The groups are shells around one centre, one inside the other: the same stretched ball of 4 dimensions in 8 sizes.
Known rows, each followed by its group:
[-5.12  4.30 -4.23  1.02  0.07  3.65 -3.80  1.47  0.26 -2.91  1.06  2.70
  1.44  0.12 -3.39  1.85 -0.09  2.87]  S
[-6.07  2.79 -4.33  1.43  1.14  4.61 -3.54  2.29 -3.77 -3.70  1.13  3.36
  0.10 -2.43 -4.27  0.30 -0.91  4.02]  A
[-1.06  1.37 -1.39  0.94  2.34  0.57 -2.75 -0.33 -2.36 -0.52  0.38  2.03
  2.36 -1.91 -1.35 -1.51  0.26  1.93]  L
[-2.16 -2.26  0.85 -0.19 -0.59  2.08  2.22  2.11 -3.82 -2.66  0.16  1.61
 -2.70 -0.88 -1.23  0.37 -0.08  1.37]  S
[-6.88  5.72 -6.01  1.63  2.17  4.52 -6.69  1.53 -1.66 -3.29  1.31  4.07
  2.90 -1.85 -4.84  0.74 -0.36  4.62]  G
[ 0.91 -0.37  0.14  0.82  1.51 -0.41 -0.56 -0.65 -2.33  0.14  0.17  0.90
  1.27 -1.60 -0.20 -1.91  0.17  0.71]  L
[ 0.98  2.69 -0.76  0.44  0.11 -0.87 -1.89 -1.40  3.27  0.66  0.29  0.46
  3.30  1.79  0.26  0.65  1.15 -0.24]  P
[-0.58  1.35  0.02 -0.28 -0.02  0.09 -0.86 -0.10  1.52 -0.66  0.09  1.33
  1.69  1.55 -0.26  1.25  1.29  0.45]  S
[-3.45  1.70 -3.16  1.53 -1.17  3.56 -0.70  1.73 -1.51 -2.79  1.13  1.25
 -1.21 -0.82 -2.68  0.75 -1.17  1.86]  A
[ 4.36  0.70  1.70  0.08  0.86 -3.40 -0.49 -2.79  2.96  2.51 -0.29 -0.45
  3.85  1.58  2.21 -0.90  1.69 -1.60]  L
[-3.62  2.02 -3.21  1.44 -0.45  3.36 -1.51  1.53 -1.69 -2.65  1.07  1.67
 -0.45 -1.04 -2.79  0.51 -0.92  2.20]  P
[ 1.69  2.50 -0.29  0.26 -1.27 -1.10 -0.63 -1.42  4.85  0.78  0.29 -0.32
  2.66  3.07  0.88  1.49  1.20 -1.20]  T
[-4.31  3.68 -3.61  0.97  0.40  3.06 -3.48  1.16 -0.12 -2.47  0.94  2.52
  1.54 -0.18 -2.96  1.28 -0.01  2.62]  D
[-0.02 -1.68  0.54  0.54 -1.16  1.02  2.36  0.89 -2.10 -1.32  0.35  0.22
 -1.99 -0.48 -0.34 -0.22 -0.42  0.17]  P
[-2.14  4.45 -3.49  1.28  0.60  1.48 -4.02 -0.33  1.79 -0.87  0.89  1.62
  3.20  0.41 -1.91  0.72  0.25  1.58]  D
[-2.31 -0.08 -1.41  1.02 -0.55  2.53  0.39  1.52 -2.81 -2.30  0.73  1.22
 -1.51 -1.29 -1.88 -0.04 -0.81  1.56]  S
[ 2.92 -1.46  2.12 -0.05 -1.99 -1.29  3.17 -0.62  1.73  0.47 -0.03 -1.08
 -0.58  1.97  1.67  0.50  0.63 -1.86]  D
[ 7.27 -2.90  4.62 -0.33 -0.77 -4.71  3.88 -2.82  2.31  3.17 -0.66 -2.24
  1.21  1.96  4.10 -1.41  1.45 -3.52]  L
[ 2.01 -1.32  1.43  0.23 -2.25 -0.43  3.13 -0.09  1.10 -0.15  0.16 -0.93
 -1.22  1.55  1.05  0.59  0.20 -1.41]  Q
[ 0.32 -4.76  3.12 -0.55 -1.49  0.71  5.15  1.79 -4.03 -1.85 -0.21  0.34
 -4.12 -0.50  0.37 -0.12 -0.04 -0.13]  T
[-2.25  2.78 -3.52  1.93  1.47  2.07 -3.40  0.13 -2.01 -1.25  1.00  1.75
  1.82 -2.18 -2.45 -1.21 -0.76  2.33]  G
[ 1.01 -0.85  0.60  0.60  0.92 -0.39  0.29 -0.42 -2.11 -0.03  0.11  0.70
  0.61 -1.17  0.03 -1.50  0.19  0.42]  Q
[-1.14  1.25 -1.05  0.68  2.72  0.37 -2.93 -0.35 -2.49 -0.51  0.24  2.33
  2.62 -1.87 -1.31 -1.50  0.56  2.05]  A
[-0.57 -1.97  0.98  0.09 -0.99  1.15  2.45  1.26 -2.38 -1.69  0.18  0.70
 -2.13 -0.30 -0.45  0.15 -0.08  0.44]  D
[-1.40  4.26 -3.04  1.18  0.01  1.06 -3.35 -0.54  2.70 -0.57  0.82  1.11
  3.07  1.08 -1.40  1.01  0.36  0.95]  Q
[ 6.42  0.07  2.34  0.40  0.28 -4.44  0.64 -3.55  3.66  3.53 -0.31 -1.68
  3.71  1.82  3.23 -1.51  1.48 -2.78]  G
[ 5.40 -2.34  3.60 -0.19  0.02 -3.57  2.65 -2.18  0.86  2.28 -0.50 -1.18
  1.25  0.98  2.93 -1.50  1.26 -2.27]  Q
[ 7.80 -3.83  5.76 -0.81 -0.12 -5.43  4.23 -2.99  1.63  3.48 -0.99 -1.97
  1.36  1.77  4.58 -1.80  1.91 -3.59]  G
[-7.44  3.70 -5.19  1.46  1.80  5.25 -4.92  2.54 -4.08 -4.17  1.22  4.20
  0.74 -2.75 -5.07  0.46 -0.80  4.90]  T
[-3.11  0.70 -2.04  1.00 -1.86  3.33  0.66  2.01 -1.29 -2.91  0.93  1.01
 -2.08 -0.11 -2.19  1.28 -0.90  1.39]  A
[-2.45  4.62 -3.50  1.16  1.63  1.33 -4.94 -0.47  1.10 -0.81  0.77  2.24
  3.97 -0.14 -2.11  0.30  0.53  2.13]  P
[-1.93  6.90 -5.43  2.20  0.64  1.47 -6.01 -1.22  3.73 -0.23  1.32  1.22
  4.96  0.65 -2.23  0.60 -0.06  1.51]  T

New rows, each followed by its group:
[-4.37  3.00 -2.99  0.59 -0.51  3.22 -2.24  1.61  0.21 -2.84  0.85  2.29
  0.50  0.55 -2.72  2.03  0.08  2.24]  S
[ 5.73 -2.70  3.44  0.14 -1.54 -3.12  4.10 -1.86  1.50  2.06 -0.28 -2.13
 -0.14  1.50  3.07 -1.04  0.66 -2.95]  S
[-5.63  3.38 -3.26  0.32  0.65  3.60 -3.51  1.90 -0.78 -3.28  0.74  3.44
  1.19 -0.05 -3.38  1.95  0.42  3.28]  G
[ 1.50 -2.07  2.96 -1.05 -1.43 -0.95  3.15  0.19  0.83 -0.38 -0.37  0.14
 -0.84  2.15  1.36  1.23  1.36 -1.11]  L
[ 1.90  3.44 -2.57  2.12  0.12 -0.62 -2.52 -2.07  2.61  1.28  0.90 -0.57
  3.43  0.19 -0.10 -1.07 -0.28 -0.37]  T
[ 5.83 -3.73  4.64 -0.45  0.32 -3.88  3.58 -2.02 -0.50  2.31 -0.74 -1.12
  0.57  0.42  3.25 -2.05  1.32 -2.29]  L
[ 1.80 -3.88  3.71 -0.92 -1.13 -0.84  4.39  0.57 -1.71 -0.58 -0.46  0.05
 -2.20  0.72  1.36  0.10  0.86 -0.91]  Q
[-0.88  0.58  0.22 -0.16  2.71 -0.22 -2.30 -0.29 -2.07 -0.43 -0.14  2.55
  2.63 -1.06 -0.75 -0.91  1.31  1.78]  G
[ 5.31  0.05  1.80  0.53  0.15 -3.51  0.59 -2.91  2.77  2.77 -0.13 -1.32
  3.03  1.34  2.55 -1.37  1.12 -2.20]  S
[ 0.18 -4.16  3.54 -1.12  0.76 -0.25  3.07  1.10 -4.47 -1.24 -0.60  1.60
 -1.81 -0.96  0.41 -0.72  1.00  0.66]  G
[ 4.02 -3.28  4.40 -1.05 -0.20 -2.89  3.45 -1.09  0.04  1.19 -0.76 -0.38
  0.12  1.33  2.61 -0.54  1.66 -1.78]  Q
[-6.42  7.04 -6.83  2.01  2.14  4.19 -7.69  0.86 -0.19 -2.71  1.46  3.75
  4.04 -1.40 -4.76  0.77 -0.36  4.35]  T
[-3.49  3.12 -4.04  1.80 -1.02  3.46 -1.96  1.26 -0.23 -2.45  1.28  1.25
 -0.01 -0.44 -2.83  0.92 -1.09  1.89]  L
[-2.32  3.96 -2.77  0.81  3.05  0.73 -5.45 -0.67 -0.31 -0.54  0.47  2.94
  4.63 -0.99 -1.99 -0.53  0.95  2.60]  T
[ 0.98  3.36 -1.13  0.57  1.59 -1.28 -3.53 -1.95  2.73  1.12  0.21  1.05
  4.82  0.97  0.07 -0.20  1.39  0.32]  A
[ 5.49 -4.40  5.43 -1.12 -2.04 -3.33  5.87 -1.12  1.25  1.48 -0.77 -1.75
 -1.35  2.48  3.60  0.01  1.44 -3.19]  L
[ 0.23 -1.09  0.83  0.26  2.42 -0.38 -0.68 -0.25 -3.75 -0.22 -0.11  1.80
  1.23 -2.13 -0.38 -2.06  0.56  1.36]  T
[ 8.31 -3.61  5.93 -0.91 -0.41 -5.81  4.31 -3.27  2.61  3.79 -1.04 -2.26
  1.65  2.39  4.93 -1.50  2.12 -4.00]  T
[-3.70  0.05 -1.45  0.58  0.55  2.97 -0.64  1.97 -3.90 -2.88  0.56  2.46
 -1.07 -1.77 -2.51  0.04 -0.39  2.60]  P
[ 2.79 -3.92  4.30 -1.12 -0.90 -1.73  4.35 -0.04 -0.96  0.12 -0.65 -0.16
 -1.45  1.12  2.01 -0.05  1.27 -1.37]  Q
[-4.24  4.95 -4.64  1.48  1.00  2.96 -4.93  0.59  0.34 -2.04  1.10  2.57
  2.79 -0.49 -3.20  0.84 -0.12  2.85]  Q
[-0.57 -0.26  0.08  0.23 -1.80  1.13  1.70  0.86  0.27 -1.45  0.39  0.30
 -1.23  1.10 -0.40  1.21  0.10 -0.02]  D
[ 0.30  3.57 -2.21  1.29  2.78 -0.70 -4.68 -1.87  0.56  0.93  0.46  1.56
  5.01 -0.91 -0.78 -1.55  0.73  1.31]  T
[ 5.76 -4.99  5.66 -1.04 -2.45 -3.27  6.62 -0.98  0.90  1.43 -0.74 -2.09
 -2.06  2.32  3.73 -0.14  1.18 -3.41]  A
[ 5.07 -0.41  1.75  0.63 -0.87 -2.90  1.68 -2.37  2.70  2.27  0.00 -1.71
  1.73  1.54  2.43 -0.96  0.70 -2.42]  P
[-3.50  3.68 -4.01  1.57 -0.17  3.02 -3.02  0.87  0.03 -2.13  1.15  1.70
  1.17 -0.42 -2.78  0.82 -0.60  2.14]  D
[-4.33  3.01 -2.39  0.08 -0.12  2.77 -2.51  1.46  0.63 -2.68  0.60  2.66
  1.09  1.02 -2.48  2.31  0.67  2.25]  T
[ 1.83 -1.67  1.95 -0.07  1.14 -1.29  0.89 -0.65 -1.86  0.38 -0.26  0.73
  0.81 -0.65  0.78 -1.39  0.86 -0.01]  D
[-3.15  4.75 -4.26  1.51 -0.93  2.72 -3.27  0.50  2.43 -1.81  1.21  1.30
  1.85  1.03 -2.45  1.78 -0.28  1.54]  L
[ 0.40  1.88 -1.81  1.49 -1.33  0.74 -0.32 -0.41  1.59 -0.31  0.84 -0.37
  0.73  0.64 -0.50  0.22 -0.46 -0.19]  P
[-0.42  0.58 -0.97  0.93 -1.57  1.28  0.82  0.50  0.30 -1.15  0.66  0.09
 -0.67  0.53 -0.69  0.60 -0.36  0.10]  D
[-2.66  0.12 -0.02 -0.42  0.73  1.54 -0.63  1.28 -1.96 -2.12  0.08  2.51
  0.15 -0.19 -1.45  0.82  0.87  1.89]  P
[ 0.43 -0.87 -0.15  1.10  0.55  0.47  0.46  0.05 -2.90 -0.54  0.39  0.59
 -0.25 -1.78 -0.53 -1.66 -0.47  0.70]  G
[ 2.05  0.41  0.94  0.15  1.38 -1.77 -0.92 -1.54  0.50  1.09 -0.14  0.68
  2.84  0.26  0.84 -0.99  1.25 -0.18]  D
[-5.70  1.56 -3.02  0.83  1.48  4.06 -2.74  2.38 -4.50 -3.62  0.79  3.58
 -0.21 -2.46 -3.81  0.16 -0.46  3.92]  A
[-3.75  6.03 -5.72  2.19  0.40  3.02 -5.33  0.13  1.61 -1.65  1.47  1.84
  3.15 -0.24 -3.23  0.82 -0.60  2.42]  L
[ 3.67 -4.54  4.46 -0.79 -2.11 -1.75  5.79 -0.04 -0.59  0.25 -0.50 -1.19
 -2.56  1.39  2.42 -0.01  0.73 -2.19]  S
[ 5.44 -5.23  5.82 -1.10  0.49 -3.79  4.62 -1.38 -1.92  1.80 -1.04 -0.64
 -0.43  0.16  3.32 -1.97  1.54 -2.06]  G
[ 1.52  1.69  0.16  0.16  0.83 -1.46 -1.57 -1.54  2.14  0.93  0.03  0.66
  3.33  1.22  0.61 -0.04  1.37 -0.23]  Q
[ 2.42  0.22  1.53 -0.25 -0.14 -1.87  0.44 -1.36  2.25  0.97 -0.18  0.02
  2.03  1.84  1.38  0.25  1.43 -1.05]  D
[-0.45  4.97 -3.89  1.95 -0.18  0.81 -3.74 -1.21  3.36  0.09  1.11  0.34
  3.56  0.83 -1.26  0.37 -0.14  0.54]  L
